The first 4 rows are patterns. Each new row is the sum of 2 different patterns, raised or lowered, with some noise. Before adding, each is slid sideways (what falls off one end comes back at the other) and multiplied by a number that may be negative. Names go in the order of the patterns.
In the rows, 128 means zero.
Known rows, each followed by the names of its patterns:
|  83 | 153 | 104 | 116 | 133 | 143 | 151 | 141 | 136 | 134 | 134 | 116 | 162 | 120 | 130 | 145 | 134 | 139 | 129 | 128 | 110 | 130 | 143 | 109 | 127 | 131 | 118 | 113 | 128 | 138 | 102 | 139 | 135 | 127 | 141 | 140 | 155 | 125 | 129 | 113 | 134 |
muf
| 106 | 160 | 131 | 155 | 111 | 155 |  96 | 135 | 124 | 140 | 114 | 156 | 117 | 129 | 123 | 127 |  92 | 113 |  78 | 137 | 138 | 104 | 156 | 129 | 159 | 155 | 127 |  95 |  71 | 120 |  86 | 135 | 124 |  82 | 145 | 139 | 128 | 119 | 121 | 157 | 112 |
gilov
| 109 | 137 | 113 | 126 | 121 | 149 | 136 | 145 | 152 | 133 | 116 | 130 |  90 | 122 | 105 | 123 | 122 | 154 | 149 | 112 | 141 | 154 | 108 | 107 | 157 | 141 | 114 | 117 | 160 |  90 | 114 | 133 | 105 | 109 | 161 | 156 | 130 | 142 | 164 | 144 | 142 |
Mosu
| 155 | 135 | 142 | 130 | 118 | 143 | 160 | 134 | 107 | 154 |  90 | 127 | 134 | 138 | 103 | 103 | 134 | 128 | 150 | 118 | 143 | 113 | 127 | 152 |  90 | 145 | 124 | 147 | 122 | 107 | 124 | 138 | 106 | 132 | 129 | 123 |  79 |  99 | 120 | 101 | 172 |
fatu

New rows. What belongs after each?
| 139 | 111 | 175 |  78 | 153 | 139 | 125 | 113 | 140 | 129 | 159 | 112 | 114 | 156 |  72 | 130 |  96 |  88 | 121 | 147 | 177 | 137 | 181 | 114 | 120 | 183 | 112 | 112 | 129 | 145 | 131 |  86 | 163 | 136 |  87 | 125 |  87 | 132 |  75 | 155 | 115 |
muf gilov
| 123 |  94 | 113 | 167 | 136 | 153 | 143 | 147 | 135 | 156 | 134 | 130 | 124 | 111 | 136 | 134 | 143 | 143 | 135 | 157 | 113 | 133 |  93 | 132 | 129 | 128 | 120 | 163 | 145 | 119 | 143 | 178 | 135 | 121 | 167 | 115 | 102 | 120 | 142 | 102 | 130 |
Mosu fatu
| 130 | 171 | 106 | 149 | 176 | 180 | 154 | 203 | 196 | 218 | 160 | 123 | 188 | 109 | 155 | 117 | 141 | 165 | 197 | 228 | 165 | 187 | 146 | 122 | 190 | 124 | 135 | 144 | 186 | 177 | 110 | 177 | 196 | 105 | 133 | 151 | 186 | 115 | 178 | 171 | 131 |
gilov Mosu
| 139 | 123 | 142 | 159 | 130 | 146 | 149 | 103 | 111 | 134 | 143 | 110 | 118 | 142 | 156 | 129 | 162 | 156 | 146 | 117 | 154 | 118 | 114 | 136 | 139 | 126 | 147 | 146 | 158 | 151 | 137 | 152 | 102 | 170 | 135 | 112 | 139 | 141 | 104 | 118 | 146 |
muf Mosu
| 143 | 100 | 209 | 166 | 142 | 149 | 198 | 183 | 153 | 127 | 127 | 141 | 126 | 154 | 164 | 130 | 196 | 147 | 153 | 115 | 155 | 133 | 141 | 110 | 161 | 138 | 160 | 168 | 176 | 185 | 176 | 156 |  80 | 143 | 149 | 115 | 130 | 185 |  94 | 101 | 140 |
Mosu fatu
| 151 | 150 | 118 | 151 | 168 | 161 | 144 | 156 | 124 | 146 | 145 | 130 | 141 | 121 | 139 | 148 | 133 | 122 | 149 |  72 | 140 | 113 | 111 | 126 | 149 | 151 | 120 | 162 | 159 | 107 | 131 | 161 | 145 | 134 | 142 | 162 |  92 | 144 | 135 | 106 | 121 |
muf Mosu
| 115 | 132 | 127 | 140 |  81 | 102 | 116 | 125 | 140 | 143 | 158 | 106 | 138 | 169 |  85 | 128 | 148 | 156 | 113 | 103 | 149 | 111 | 104 | 136 | 108 | 114 | 111 | 124 | 123 | 119 | 189 | 162 | 145 | 126 | 134 | 112 | 142 | 148 | 146 | 118 | 165 |
Mosu fatu
| 116 | 117 | 147 | 147 | 130 | 156 | 146 | 117 |  93 | 140 |  91 | 129 | 132 | 123 |  98 | 143 | 131 | 113 | 143 | 128 |  93 | 110 | 106 | 145 | 129 | 110 | 129 | 134 | 138 | 156 | 122 |  86 | 106 | 109 |  92 | 118 | 127 | 109 | 140 | 128 | 138 |
gilov fatu
| 131 | 111 | 125 | 143 | 174 | 142 | 129 | 185 | 136 | 124 | 146 | 136 | 152 | 127 | 122 | 200 | 147 | 191 | 142 | 188 | 109 | 152 | 137 | 145 | 136 | 190 | 143 | 186 | 149 | 171 | 124 | 145 |  81 | 144 | 176 | 119 | 158 | 170 | 201 | 154 | 142 |
gilov Mosu
| 111 |  74 | 105 | 112 | 121 | 112 |  94 | 129 | 109 | 101 |  97 | 132 | 130 | 105 | 120 | 132 |  78 |  91 | 117 |  52 | 110 | 117 | 121 | 111 | 129 | 157 | 130 | 128 |  96 | 123 |  87 | 132 |  97 | 126 | 132 | 126 | 133 | 115 | 100 |  97 |  75 |
muf Mosu
| 138 | 108 | 138 | 116 | 186 | 147 | 119 | 144 | 158 |  85 | 100 | 118 | 154 | 128 | 100 | 186 | 101 | 145 | 164 | 113 |  90 | 117 | 152 |  95 | 156 | 164 | 110 | 161 | 124 | 140 | 112 | 123 | 153 | 137 | 128 | 175 | 159 | 158 | 104 | 156 |  71 |
gilov Mosu
| 105 | 193 | 131 | 135 | 124 | 160 | 134 | 120 |  99 | 126 | 155 | 108 | 171 | 143 | 140 | 196 | 120 | 114 |  74 | 139 | 123 | 150 | 128 | 120 | 148 | 147 | 144 | 178 | 161 | 168 | 151 |  78 | 141 | 137 | 144 | 123 | 170 |  96 | 115 | 129 | 165 |
gilov fatu
| 134 | 149 | 138 | 142 | 138 | 110 | 124 | 120 | 131 | 111 | 152 | 139 | 139 | 154 | 144 | 137 | 130 | 101 | 117 | 119 |  92 | 145 | 128 | 139 | 124 | 149 | 164 | 121 | 120 | 151 | 143 | 113 | 147 | 143 | 105 | 136 | 141 | 124 | 115 | 154 | 141 |
muf Mosu
|  91 |  98 |  88 | 128 |  93 | 135 | 111 | 134 | 115 | 160 | 121 | 104 | 126 |  80 | 117 |  82 |  97 | 111 | 116 | 175 | 105 | 141 |  96 | 116 | 153 | 105 |  95 | 126 | 113 | 111 |  91 | 151 | 144 |  89 | 123 |  62 | 106 |  85 | 123 | 105 | 120 |
gilov fatu
| 150 | 150 | 131 | 171 | 127 | 170 | 166 | 137 | 152 | 141 | 142 | 147 | 147 | 171 | 159 | 146 | 113 | 148 | 149 | 128 | 167 | 164 | 141 | 152 | 181 | 166 | 130 | 145 | 105 | 146 | 119 | 151 | 146 | 147 | 186 | 123 | 157 | 152 | 132 | 146 | 174 |
Mosu fatu
| 146 | 118 | 178 | 133 | 158 | 144 | 132 | 169 | 136 | 140 | 176 | 173 | 172 | 127 | 185 | 133 | 152 | 154 | 177 | 145 | 159 | 171 | 138 | 143 | 155 | 116 | 137 |  94 | 163 | 160 | 147 | 168 | 187 | 148 | 190 | 164 | 128 | 102 | 131 | 119 | 151 |
muf gilov
| 147 | 181 | 139 | 145 | 150 | 151 | 152 | 157 | 178 | 185 | 156 | 184 | 148 | 154 | 109 | 141 | 177 | 161 | 129 | 215 | 163 | 149 | 160 | 167 | 158 | 109 | 178 | 164 | 150 | 176 | 186 | 102 | 135 | 153 | 131 | 120 | 132 | 147 | 176 | 161 | 173 |
muf Mosu
| 141 | 135 | 143 | 122 | 105 | 156 | 142 | 121 | 108 | 133 |  75 | 102 | 128 | 128 | 109 |  97 | 164 | 102 | 157 | 120 | 131 |  95 | 101 | 133 |  76 | 132 | 116 | 144 |  86 | 105 | 118 | 117 |  94 | 112 | 120 | 116 |  91 |  95 | 105 | 112 | 162 |
muf fatu
|  98 | 116 | 156 | 142 | 120 | 157 |  73 |  77 | 127 | 106 | 111 | 130 | 115 |  82 | 100 | 158 |  80 | 146 | 120 |  99 |  99 | 122 | 148 | 111 | 130 |  94 | 166 |  81 | 149 | 128 |  92 | 140 |  79 | 108 |  94 | 118 | 133 | 134 |  76 | 146 | 113 |
muf fatu
